Every row belongs to one group in each of 4 separate groupings. Each group adds its own fixed numbers to the row, and there is some noise. The rows also spread widely along 13 directions, which tell nothing about the answers.
Known rows, each followed by its group in each grouping:
523 -109 295 344 120 76 72 237 90 225 62 300 26 6 -6 -235 133 -349 363
 -241 41 398 -200 5 -195 : fuf Y Q_654 Q_153
16 27 -11 246 58 -6 200 30 -176 -33 -225 -68 14 -24 -9 -189 -70 132 -41
 39 26 -92 -62 132 82 : fuf B Q_173 Q_153
-1 4 46 -24 307 -118 325 145 -437 151 -6 37 64 -24 -111 -172 -69 -3 125
 -231 186 -116 -112 159 -238 : Vof Y Q_173 Q_498
-264 -6 -7 -24 -184 -193 -90 108 343 -58 -206 72 -98 -325 65 -21 -155
 -169 -12 46 -159 -121 139 253 164 : Mup B Q_618 Q_372
-288 40 35 297 -72 118 185 -388 -111 11 41 126 -85 227 -56 -353 37 145
 19 -103 274 -178 -90 16 -23 : mifas L Q_654 Q_620
-285 -128 201 -302 -243 -159 -43 15 95 154 78 291 112 -295 -278 -363
 -339 235 -112 134 -19 -130 7 210 -45 : Mup L Q_618 Q_498
82 16 52 214 -184 -156 72 56 10 271 162 -68 17 -242 -355 -128 109 -376
 46 -366 204 -144 -234 97 5 : mifas Y Q_658 Q_620
163 6 115 -85 -351 142 -139 -12 124 -152 69 371 92 -6 157 33 -271 32 -30
 116 280 -223 97 66 -243 : Vof B Q_658 Q_372
-44 -82 -113 189 56 -66 189 -35 -417 87 180 265 -62 32 305 225 281 -82
 -284 -506 245 -39 272 -43 -110 : fuf L Q_701 Q_153
-58 62 49 -87 -99 12 -186 -221 546 -175 -34 179 37 -242 -466 -384 -356
 -246 -3 125 224 -436 -253 156 104 : Mup Y Q_701 Q_153
-66 47 -115 220 69 -50 -104 -113 275 -73 3 5 -58 -2 130 -105 61 -286 -22
 -91 86 -42 178 79 102 : Vof B Q_173 Q_620
145 -174 -92 -29 295 115 -256 -195 338 -63 135 83 79 -68 11 74 58 -136
 -299 -159 359 -124 475 -236 131 : Vof L Q_618 Q_153
184 7 -107 232 -23 -67 -11 56 -100 124 45 -36 190 55 189 110 164 -362 -3
 -257 197 -100 290 74 -55 : mifas B Q_701 Q_498
-2 -157 20 69 -251 7 -1 157 -222 12 -180 -85 126 -62 -265 59 77 -9 -51
 -90 -26 -33 -115 301 200 : fuf B Q_618 Q_372
325 -255 72 2 92 422 -158 51 73 -187 -188 347 200 113 -122 116 -53 -151
 94 -42 363 -93 -21 -61 -129 : Vof Y Q_173 Q_372
-93 -24 -222 30 216 -338 38 -114 -42 48 243 -68 -57 -285 -126 -154 -111
 -12 -466 -291 59 -142 106 190 192 : fuf Y Q_618 Q_620
-103 -121 -217 221 70 102 -92 -302 -217 -125 -144 76 388 473 -13 -40 246
 -378 11 -217 147 -124 146 110 84 : fuf Y Q_701 Q_372
-159 -119 11 -90 -121 -206 -150 -11 238 200 -33 262 160 -213 -11 -151
 -81 -304 11 -66 -38 -60 185 173 -73 : mifas Y Q_658 Q_498
-189 -43 182 49 -466 405 -117 -23 73 21 -46 221 -77 183 -171 247 299 43
 311 -139 264 -23 -60 -50 -26 : Mup Y Q_658 Q_153
199 -221 -89 -128 -342 177 -313 166 75 -79 250 280 -113 -364 -275 437 81
 -2 -388 -240 200 -57 92 75 161 : Mup Y Q_654 Q_620
186 -180 132 170 -135 449 61 70 -252 -125 -151 -34 -228 91 -214 93 -89
 744 -188 38 187 158 20 25 209 : Vof Y Q_701 Q_372
-340 159 39 -268 -162 67 169 6 -326 -24 106 223 -137 81 101 119 -152 427
 110 8 142 -278 11 207 -326 : Vof Y Q_658 Q_620
-55 121 -5 154 28 -74 282 195 -95 109 -74 -197 -67 -168 69 16 -117 95 16
 -106 99 -261 24 83 -59 : fuf B Q_618 Q_620
-249 -94 -22 -14 -94 -262 -18 51 2 129 -93 194 62 -252 122 -89 -7 -19
 -194 -84 -124 -77 282 54 -34 : fuf Y Q_173 Q_153
-281 170 -66 81 146 -55 103 -241 122 -138 -41 167 -60 157 207 -243 -135
 -118 160 -13 155 -199 81 192 -62 : Mup B Q_701 Q_498
235 -94 -37 286 240 -52 40 -114 111 -115 109 320 -221 -147 130 -126 -149
 -26 -283 -254 185 120 113 44 55 : Mup Y Q_701 Q_372
-482 159 -173 -153 215 -55 -19 -176 282 -224 -170 66 -123 105 355 60 -73
 -46 277 131 -122 -174 217 236 -19 : fuf L Q_658 Q_620
-153 -8 145 111 -7 101 72 185 373 136 -225 -113 -145 -132 -198 -60 46
 -247 379 -99 84 -111 -169 36 53 : Vof L Q_618 Q_620
-321 96 -65 -137 -87 -183 26 -108 -53 110 199 -83 -66 -216 -181 119 103
 -31 -107 -297 263 -316 200 -35 36 : fuf Y Q_658 Q_372
-425 162 -56 45 -214 -388 39 -66 112 89 37 -71 -96 -242 21 -161 75 -296
 8 -178 -17 -229 117 146 98 : fuf B Q_654 Q_372
-226 46 -12 -116 -239 133 -233 -33 403 -185 51 -31 -303 -190 -213 155 45
 75 28 6 65 -62 -34 165 253 : fuf L Q_173 Q_620
-271 128 -131 -299 91 -40 -135 -27 373 -99 189 150 -184 -312 -14 307 22
 -290 25 -189 259 -409 207 -4 -20 : Mup L Q_654 Q_620
-378 113 -55 164 -534 -111 3 68 316 -152 -222 164 -416 -279 292 85 -27
 -278 15 -135 4 -258 39 256 68 : Vof B Q_173 Q_498
262 37 189 123 -104 -11 -53 -160 156 33 324 308 30 -17 -21 -223 -102 -82
 30 -133 299 9 7 -31 -152 : Mup Y Q_658 Q_372

New rows. What belongs after each?
-90 79 163 -13 -66 88 134 57 -67 93 -27 149 -5 4 -78 -8 119 -191 379
 -110 200 -193 -121 65 -213 : mifas L Q_654 Q_153
-108 134 -70 -118 -217 -130 -186 -31 71 0 156 -40 118 -104 13 109 49 -38
 -59 22 66 -156 318 100 86 : Mup B Q_658 Q_153
88 75 145 366 115 64 234 105 43 77 -332 -183 -87 66 39 -380 -173 166 291
 154 -97 167 -87 234 90 : mifas B Q_701 Q_498
299 -230 94 125 102 46 -257 -105 307 -31 8 302 200 41 -175 -327 -41 -439
 38 -61 88 159 -26 48 25 : Vof Y Q_654 Q_372
49 -82 13 151 -25 -121 -87 57 283 84 -95 220 -24 -47 182 -147 27 -508
 196 -193 -141 135 42 299 -26 : mifas Y Q_618 Q_498
198 18 -111 208 86 -46 74 24 101 -82 -67 -83 -96 -288 -242 -60 -25 -272
 -112 -193 219 -227 -200 108 214 : fuf B Q_654 Q_153
9 94 8 152 -105 -63 0 89 81 -48 52 310 -182 -58 311 -16 -40 -128 93 -116
 -75 85 38 226 -141 : Mup Y Q_173 Q_620
124 38 63 89 146 212 -9 152 279 55 51 -148 -157 -150 -98 133 -65 95 -17
 -70 354 -134 177 -193 34 : Vof B Q_701 Q_620
-185 -58 -126 -24 153 -6 8 -153 132 -135 -109 138 -110 -64 -62 135 166
 -342 100 -249 154 -174 -90 165 117 : fuf L Q_658 Q_153
-51 -224 26 -20 -112 7 -270 33 234 72 150 294 -69 -193 60 192 186 24
 -254 -180 14 206 447 -88 153 : Mup L Q_701 Q_153
-43 58 -18 15 -345 -21 64 134 -197 -11 151 23 -106 -165 -150 187 120 -27
 -44 -234 141 -185 -149 239 -6 : fuf L Q_173 Q_620
157 -52 27 -2 202 451 -7 -90 -51 -184 116 56 -81 173 -257 126 -54 389 3
 -13 397 -22 -22 -12 79 : Mup L Q_701 Q_620
342 -60 -91 166 145 -279 40 132 -141 101 223 -26 106 -343 -116 -96 -18
 -172 -335 -248 129 33 123 144 129 : Mup B Q_173 Q_498
80 -30 70 -139 -74 233 -105 87 206 -97 -98 206 259 -62 -72 48 -267 -9 30
 174 316 -381 52 -57 -219 : fuf B Q_173 Q_620
58 47 -35 -82 123 38 85 -60 -192 -248 -76 30 40 2 -213 -168 -279 223 -13
 143 118 -174 -204 320 62 : fuf B Q_654 Q_372
-168 -171 97 299 -70 -131 217 -55 -501 172 -145 126 93 149 -109 -412 134
 102 -45 -177 -123 259 -100 209 17 : Vof Y Q_173 Q_372
-217 -40 16 -20 -104 -22 61 17 50 47 -29 36 -151 -272 -118 30 -26 66
 -180 -153 211 -269 123 -25 55 : Vof L Q_701 Q_153
-274 -7 -5 95 134 189 102 -40 -63 12 -198 -102 -125 260 29 -13 130 241
 288 34 -23 202 13 161 94 : Vof B Q_658 Q_620
-47 -51 -180 -68 375 239 -196 -53 345 -257 34 -19 -233 -140 -95 527 265
 -305 1 -319 505 -181 266 -157 232 : Mup B Q_173 Q_372
-298 69 6 -94 -147 -129 -1 56 93 -102 -299 -66 28 -148 -202 -155 -112
 -213 179 107 -31 -249 -148 359 99 : Vof B Q_173 Q_372
338 -45 57 40 582 145 81 30 30 104 29 -188 68 -35 -111 -140 -133 328 5
 82 269 28 306 -196 70 : mifas L Q_654 Q_498
20 5 76 413 -46 -38 158 61 -102 193 25 -39 -70 -28 161 -29 282 -49 -35
 -291 154 67 217 -157 15 : fuf B Q_173 Q_153
322 -190 148 202 13 146 -4 324 123 159 -177 88 -45 -183 -310 -93 9 -156
 230 -57 -83 269 -282 217 66 : mifas Y Q_654 Q_620
52 43 96 -86 -169 -191 73 291 -142 95 257 140 -152 -233 -28 217 107 -234
 110 -373 132 -18 -143 304 -130 : fuf B Q_618 Q_372
-46 -85 32 -251 258 -47 -190 -205 164 -35 105 42 202 13 -343 -329 -227
 -19 -22 92 106 -75 48 153 78 : Vof Y Q_618 Q_372
91 -115 -118 251 172 -57 133 30 69 -152 -182 49 -299 -325 -102 -228 -304
 254 -365 -26 -100 60 -168 255 251 : fuf Y Q_173 Q_620
-92 45 36 63 208 157 109 51 142 -26 23 -33 -438 -217 -170 138 11 165 48
 -182 251 -55 -66 40 78 : mifas Y Q_173 Q_620
35 54 78 -18 -316 123 7 -42 -279 -125 356 285 -239 124 84 50 -63 348
 -138 -127 275 57 2 293 -107 : Vof B Q_701 Q_498
-89 -64 23 79 -69 245 -67 7 198 -44 -117 -130 -30 50 -232 30 30 165 51
 33 100 -24 49 2 218 : fuf L Q_701 Q_620
42 -40 134 -45 -158 152 73 402 -50 103 -155 -43 -75 -167 -112 125 -153
 292 82 99 34 -19 -30 157 -33 : Vof B Q_701 Q_620
-561 -55 -41 -302 -226 -305 -123 -229 36 130 197 246 38 -201 -161 -143
 33 -153 -115 -153 71 -242 189 221 -9 : mifas L Q_654 Q_498
386 -149 -98 143 -320 13 -103 72 93 -112 168 34 -179 -385 -213 137 -24
 -138 -370 -284 262 -92 -94 167 235 : Vof L Q_658 Q_498
-74 115 -84 224 -125 -508 -249 -241 547 -100 171 -114 -168 -369 78 -527
 -201 -108 -394 80 -237 148 269 232 438 : fuf B Q_173 Q_372
-129 55 -78 418 -48 -165 -53 -366 170 -139 -75 -99 31 83 51 -561 -101 93
 -233 121 -91 80 199 103 360 : Mup B Q_173 Q_372
16 -119 -150 -15 178 99 -261 4 222 -66 -14 -89 -100 -7 -155 189 209 -173
 39 -176 16 183 212 224 319 : mifas Y Q_701 Q_498
-131 -51 -146 150 116 -64 50 -75 54 -23 -256 -20 50 -95 70 -111 -128
 -110 -204 -97 104 -280 292 -44 88 : Vof Y Q_701 Q_372
-107 1 89 419 -554 106 175 -77 -37 -91 -326 4 27 -166 -265 -260 -203 93
 -198 27 256 -469 -226 -15 135 : Mup B Q_173 Q_372
-52 73 3 221 161 -148 14 71 552 -45 -289 155 -130 -263 356 -209 -251
 -275 79 78 -90 -81 229 47 14 : Mup B Q_701 Q_153
147 -259 136 370 -275 50 -81 -20 222 252 -116 106 225 -7 131 -287 11 88
 -162 25 -14 176 377 -232 85 : fuf L Q_658 Q_498
-111 -189 -118 -230 -89 -16 -242 10 101 -124 -26 228 -5 -158 -124 69
 -114 -142 -163 -90 9 -84 51 343 117 : Vof Y Q_618 Q_498
231 -31 -24 -51 216 -185 -197 -91 259 -17 272 -78 71 -305 -250 -136 -139
 17 -263 5 178 35 219 11 242 : Mup B Q_658 Q_372
-138 40 6 -41 97 -12 -2 113 115 111 36 -16 -17 -73 34 76 95 -105 198 -77
 83 -35 173 -5 -51 : fuf B Q_654 Q_620
-245 228 -142 516 -49 -26 291 -226 -30 -33 -49 -73 -184 185 577 -151 6
 143 -107 -127 94 -266 389 -123 -3 : Mup L Q_618 Q_620
170 214 -56 383 -476 -16 147 349 -27 7 -432 -139 134 -82 326 210 90 -408
 303 -15 -83 -317 23 167 -47 : Mup B Q_658 Q_153
-392 6 -22 87 -139 188 186 39 170 -177 -565 110 -192 -32 179 91 -185 -72
 243 45 98 -424 -67 244 -31 : mifas B Q_618 Q_498
282 -254 92 86 -409 -6 -251 236 162 180 188 47 -91 -515 -352 206 60 -39
 -448 -308 204 67 140 -18 240 : mifas Y Q_701 Q_372
199 41 -80 271 289 159 112 -76 160 -148 47 48 -281 -2 68 112 44 -276 57
 -328 442 -109 -37 80 28 : mifas B Q_701 Q_498
-169 96 -97 50 -26 -129 -126 -227 282 -189 7 119 10 61 347 -323 -352 174
 -166 282 -172 -32 247 288 70 : fuf B Q_618 Q_620
232 41 -134 -368 430 -8 -15 78 -131 -118 51 68 166 -70 41 240 -100 -107
 55 -9 192 -216 149 183 -133 : Vof L Q_658 Q_153
468 -289 -28 153 77 0 -95 84 96 32 51 241 120 -316 -240 -44 -164 -301
 -446 -300 334 -98 43 -43 49 : Vof Y Q_701 Q_372
87 -216 172 177 -374 283 102 274 -32 -12 -316 341 -284 -213 -280 85 54
 -69 147 -205 94 25 -457 210 11 : Vof Y Q_654 Q_153
295 -83 -88 88 113 -80 28 36 -400 122 410 130 133 62 14 59 96 -51 -234
 -376 168 78 83 165 -87 : fuf Y Q_618 Q_620
229 51 175 191 347 143 200 -131 -63 140 315 -109 -101 8 -368 -368 -119
 288 -36 -117 513 -13 -137 -168 -5 : Vof B Q_654 Q_620
240 -167 150 390 -253 88 380 289 -492 267 -39 95 -117 -277 -277 57 196
 125 -160 -424 230 -8 -246 -68 36 : Mup L Q_654 Q_153
136 -20 -86 58 -47 100 -93 44 -14 -63 -12 48 213 53 -92 197 104 -380 58
 -213 256 -263 126 17 -11 : Mup Y Q_701 Q_372
-177 -168 -14 137 -284 23 -236 -265 344 -114 230 318 -279 -117 92 -51 75
 81 -389 -196 148 125 290 -29 231 : fuf L Q_173 Q_498
58 129 -52 -52 99 -255 35 27 39 -19 184 46 -80 -180 260 33 -42 -97 11
 -127 -8 -8 213 173 -37 : fuf L Q_658 Q_372
353 -168 121 126 -79 65 -58 72 120 76 62 125 64 -226 -324 -68 -116 -219
 -99 -212 307 -137 -140 60 4 : mifas Y Q_618 Q_372
-67 -18 105 164 151 -42 133 144 64 332 55 -77 -84 -117 24 -36 96 50 77
 -196 99 66 236 -122 -60 : mifas L Q_701 Q_620
-189 -134 15 -192 -61 374 -252 -40 601 -160 -47 136 -285 -193 -140 355
 -11 227 9 50 231 -114 223 -143 195 : Mup L Q_658 Q_620
-16 -30 -33 321 -169 171 46 54 288 -25 -266 -132 -145 -162 -45 78 16 65
 -15 -38 89 -128 75 -92 238 : Mup L Q_658 Q_620
-98 122 -92 -165 69 -39 94 98 -295 61 95 -148 -57 -170 -87 174 27 235
 -167 -141 193 -289 273 -21 18 : Vof Y Q_654 Q_153
50 -89 119 -274 275 123 -153 314 200 47 -155 12 -28 -51 -102 164 47 -70
 378 43 -141 258 69 236 39 : Vof Y Q_618 Q_153
-221 -253 -96 -286 351 28 116 251 -65 -4 -265 182 -81 -399 158 282 -252
 366 -295 17 55 -199 389 -23 -76 : Vof L Q_173 Q_620
573 -30 210 494 57 -82 217 201 -37 161 116 351 25 -73 416 -216 -139 -128
 -25 -199 182 199 109 -74 -298 : Mup B Q_701 Q_372
167 -238 -44 -120 -264 206 -160 88 -182 -186 -73 266 20 -92 -386 150 1
 -93 -98 -118 140 -51 -283 350 118 : Vof Y Q_654 Q_372
278 31 -60 294 -35 46 61 -39 -50 -176 -166 -39 39 -13 -112 -233 -182 -34
 -55 37 0 -151 -196 281 166 : Mup Y Q_618 Q_153
-54 -232 14 -14 -29 37 -163 64 129 48 -162 318 154 13 115 -61 30 -243 61
 -82 -38 74 227 83 -76 : Vof Y Q_173 Q_498
-32 96 -128 -164 337 145 131 65 209 -227 -76 74 -399 -316 33 274 -315
 103 -75 -122 397 -421 76 96 -15 : mifas Y Q_701 Q_498
301 -389 348 -202 375 216 -165 72 -42 148 287 441 20 -26 -335 -63 2 324
 8 -81 217 577 33 -3 -86 : mifas Y Q_173 Q_372
-85 64 -56 -101 120 -77 50 -89 -67 -55 49 5 -45 -53 -182 -168 -78 14 82
 12 50 -84 -60 326 95 : mifas L Q_654 Q_498
-33 -86 -79 56 104 62 -251 -248 439 -120 36 164 -6 -70 -14 -50 -38 -250
 -231 -97 301 -165 272 -88 142 : Vof B Q_701 Q_153
-230 -213 111 248 -356 183 19 -17 -68 214 -133 161 188 48 -51 -105 102
 175 -152 -107 161 -131 211 -244 -68 : fuf Y Q_173 Q_620
-433 177 121 -72 -41 50 201 94 -235 164 -27 -59 -267 129 62 191 316 120
 473 -208 24 53 8 125 -106 : Vof Y Q_658 Q_153
1 -75 -39 46 111 47 136 -5 -229 -32 -283 -37 162 33 -250 -74 -12 -100
 114 -24 57 -223 -227 301 80 : mifas L Q_618 Q_153
-242 -471 182 132 -213 342 -98 -115 -52 190 -193 322 317 290 -159 -131
 183 204 -28 -38 41 186 96 -125 23 : fuf L Q_618 Q_620
-122 -390 37 -63 -287 240 -58 36 45 14 -312 279 122 -248 -275 166 -52
 181 -280 -24 179 -231 56 -97 88 : fuf L Q_658 Q_153
-21 -151 56 222 -177 68 123 65 94 11 -354 220 74 -222 -137 -153 -205
 -113 -116 -36 141 -280 -127 46 29 : Mup B Q_701 Q_153
-23 74 94 -56 262 -239 327 370 -272 247 75 -149 -151 -281 -105 -42 -79
 98 106 -206 -6 64 -151 310 -96 : Vof B Q_618 Q_620
84 -51 229 75 221 -180 328 246 60 310 134 296 -352 -395 60 -47 -3 -160
 207 -382 181 160 -140 82 -243 : mifas L Q_658 Q_498
1 -152 126 -97 110 -105 -90 0 167 127 5 141 137 -169 -387 -353 -99 -177
 7 -7 17 43 -126 162 52 : Vof L Q_701 Q_153
-164 -17 -120 -336 -244 52 -429 -63 204 -243 48 37 -5 -106 -57 157 -126
 221 -288 231 0 -133 376 253 261 : Vof B Q_701 Q_153
153 -19 45 167 -95 98 -27 30 46 -45 -114 -13 -93 37 -144 -28 149 -170
 192 -88 9 143 -190 249 159 : Vof L Q_658 Q_153
-283 -69 -53 321 -195 305 234 123 -7 -127 -392 77 -463 -47 -21 276 169
 -76 112 -312 194 -128 -297 193 120 : Vof B Q_701 Q_620
-68 -167 -246 215 115 150 42 -104 -103 -121 -307 -83 89 88 -125 30 48 15
 -98 -83 -21 -65 -30 191 258 : fuf Y Q_658 Q_620
282 -123 59 296 12 295 -13 -212 247 -157 -115 503 196 137 -77 -189 -87
 -577 191 -190 477 -313 -195 -139 -202 : Mup Y Q_654 Q_372
533 -19 26 338 7 120 151 75 -187 47 235 91 -6 -56 117 16 -69 155 -296
 -241 400 -66 219 -134 -72 : Mup L Q_701 Q_498
-251 -58 -14 -39 -141 154 -4 139 133 -29 -261 106 -121 -136 15 245 -73
 50 60 5 76 -216 55 183 -6 : mifas B Q_701 Q_620
704 -328 246 128 188 471 -13 380 90 194 -23 78 130 -180 -465 177 22 36 5
 -199 427 125 -70 -294 -15 : fuf Y Q_701 Q_153
117 -211 57 -18 175 146 124 84 -235 141 -146 185 373 51 -207 10 -16 -147
 50 -190 281 -257 -49 -44 -194 : fuf Y Q_618 Q_153
-374 19 -7 -242 23 137 -77 -146 -48 -54 65 153 -38 209 -8 30 86 154 191
 38 66 -21 107 165 -53 : Vof L Q_654 Q_620
-28 -199 40 43 82 -10 25 503 -15 360 -413 -229 282 -176 -112 109 67 -81
 120 24 -159 37 228 4 53 : Vof B Q_701 Q_620
-16 -95 -56 -68 -47 19 -105 3 -249 4 -45 -134 291 138 -210 42 182 2 24
 -2 -66 16 84 233 179 : fuf L Q_618 Q_153
-58 -145 89 -59 138 61 89 150 -29 28 -267 1 34 -89 -78 46 -54 74 114 -3
 45 -87 66 104 21 : mifas L Q_618 Q_372
224 -119 45 192 423 320 158 -145 -105 -104 15 -108 -88 181 -314 -17 126
 175 111 -199 374 117 -147 -68 191 : fuf L Q_658 Q_372
